The rows are grouped in 2 ways, from coarse to fine. Each group lies inside one group of the grouping before and may be the whole of it. The rows also spread widely along 4 directions, which tell nothing about the answers.
(in the rows, 128 means zero)
Known rows, each followed by its group in each grouping:
[183 160 158 162 157 126  73 172  96 103 185 145 165 116 144 186 193 180
 145 119 104 176  98  78 158] => zus k741
[158 167 118 126 104 125 134 163 109 107 181 137 102 106 113 157 143 167
 107 134 140 128 125 107 133] => Tet k475
[ 98 149 123 118 125 148 150  94 124 144 124 135  67 131 123 103 138 151
 100 157 173 110 164 178 127] => Tet k836
[121 115 156 134 162 116 111 162 173 172 124 160 108 141 174 106  80 101
 114 126 112 131 148 149 172] => zus k190
[142 134 121 126 144 131 152 151 135 150 155 170  86 127 125 138 137 140
 111 167 143 115 137 143 131] => zus k210
[121 168 134 121 117 143 130  91 134 146 135 109 133 109 126 121 143 152
 117 146 178 141 150 157 125] => Tet k834
[162 148 129 142 161 131 130 145 122 130 151 141 115 114 120 149 175 158
 123 156 116 145 117 118 151] => zus k361
[139 137 118 136 132 154 139  62 136 183 112 113 176  97 130 129 149 127
 158 161 141 171 141 182 126] => zus k361
[132 127 135 145 142 137 125 112 155 175 126 121 170 116 158 129 122 104
 146 140 139 158 140 138 138] => zus k210
[156 163 114 120  85 117 142 175 125 111 187 157  80 106 103 151 130 161
 103 142 139 116 127 108 131] => Tet k475
[127 160 133 112 175 148 152  89 109 150 123 147  68 122 106 113 177 158
 111 177 157 112 132 177 129] => zus k361
[124 117 142 121 155 114 126 158 179 177 126 165 104 128 166 112  88 102
 103 142 128 125 147 147 157] => zus k210
[165 143 135 128 146 114 138 197 125 112 166 192  49 143 116 145 148 148
  88 148 100 102 114 129 156] => zus k361
[158 144 135 157 124 145 103 124 135 154 159 127 198 102 147 157 144 135
 157 131 123 183 133 124 140] => zus k741
[146 135 103 141 108 151 161  97 140 167 150 138 128 100  99 150 125 121
 132 179 145 134 154 166 111] => zus k210
[136 147 147 133 155 142 124 112 140 165 127 119 153 122 140 126 146 136
 140 132 137 143 139 153 146] => zus k190
[126 146 138 136 159 150 130  95 124 168 128 106 164  96 133 139 160 135
 148 157 158 153 132 159 131] => zus k210

New rows. What belongs after each?
[156 155 170 134 193  97  64 205 111 107 170 176 104 146 180 146 166 156
 100 113 102 148 103  89 182] => zus k741
[122 126 122 122 106 131 121 144 159 130 133 149  95 133 141 109 101 120
  99 137 137 126 143 149 152] => Tet k836
[123 137 145 135 127 128  91 149 154 129 127 129 140 127 167 127 131 139
 117 119 124 148 134 123 159] => Tet k836
[159 150 152 150 165 143  99 105 133 160 127 105 190 104 165 136 156 145
 156 131 122 167 133 136 141] => zus k190
[107 166 158 121 168 136  97 124 110 110 114 128  93 140 150 114 173 175
 118 136 163 129 131 136 154] => Tet k836
[111 138 123 120 140 147 163  83 131 180 133 132  94 106 121 120 134 131
 128 178 177 122 147 192 115] => zus k210
[ 93 134 137 134 111 156 120  69 152 175  90  96 164 110 158  86 126 115
 146 139 161 163 174 183 137] => Tet k836
[120 191 137  97 153 130 133 133  78 101 156 132  65 122 107 124 183 192
  99 161 171 118 118 131 135] => Tet k475
[153 124 128 152 109 133 129 160 163 163 164 153 139 124 143 137  96 112
 123 129 108 133 144 135 149] => zus k190
[117 165 126 107 119 131 134 113 130 142 137 121 112 119 131 111 129 144
 115 150 165 126 147 146 143] => Tet k475
[144 139 123 133 101 128 129 159 140 123 149 150  98 126 140 136 117 140
 105 139 128 127 144 127 156] => Tet k836
[181 156 108 150 122 148 145 133 114 137 176 125 134 104 107 173 159 162
 141 151 127 140 132 127 132] => zus k190
[118 148 119 129 101 154 147  82 119 148 128 121 112 112 108 122 143 145
 122 161 171 134 160 174 125] => Tet k836
[129 147 135 126 166 135 141 121 131 161 142 159  69 135 122 114 137 145
  95 149 147 101 145 164 149] => zus k190
[154 130 150 143 165 115  93 163 152 149 132 137 161 110 168 149 135 128
 141 125 112 167 117 105 148] => zus k210
[130 168 139 110 123 129 135 129 108 133 151 134  85 119 121 117 152 155
 114 158 164 120 135 147 132] => Tet k475
[107 148 119 105 104 141 150  90 142 157 130 128 104 106 124  99 106 121
 120 159 178 121 163 160 128] => Tet k475
[157 160  99 137 105 164 178  83 107 172 151 128 105 111  85 144 141 155
 138 175 163 126 159 172 105] => zus k190
[129 145 149 140 165 134 119 130 147 165 126 147 119 126 145 119 127 133
 122 142 132 131 139 146 154] => zus k190
[117 135 139 131 119 136 103 132 159 139 116 132 126 127 166 112 118 126
 116 134 143 144 151 147 154] => Tet k836
[131 166 118 123 156 146 136  87  98 148 158 142  75 125 104 125 163 162
 111 168 166 129 137 175 123] => zus k741
[147 170 142 131 122 139 109 123 113 125 148  93 172  97 142 142 164 170
 148 123 154 168 124 112 128] => Tet k475
[138 141 174 138 195 105  80 188 132 130 141 143 141 127 190 139 164 144
 125 119 108 156 109 101 166] => zus k210
[179 128 119 153  98 134 142 169 161 151 168 158 140 115 132 158 113 123
 138 134 108 143 144 117 144] => zus k190
[150 142 134 126 101 134 110 168 135 108 151 148 120 125 154 149 133 149
 120 129 125 144 131 113 158] => Tet k836
[181 132  94 155  40 147 142 161 141 124 185 131 159 102 109 185 116 147
 142 143 116 150 144 110 123] => Tet k836
[146 142 154 138 141 131  87 143 134 118 131 104 177 113 171 139 163 153
 139 120 132 166 120 110 159] => Tet k836
[141 156 141 137 134 128 103 156 122 109 144 126 123 121 156 142 162 155
 118 126 135 146 121 109 158] => Tet k836
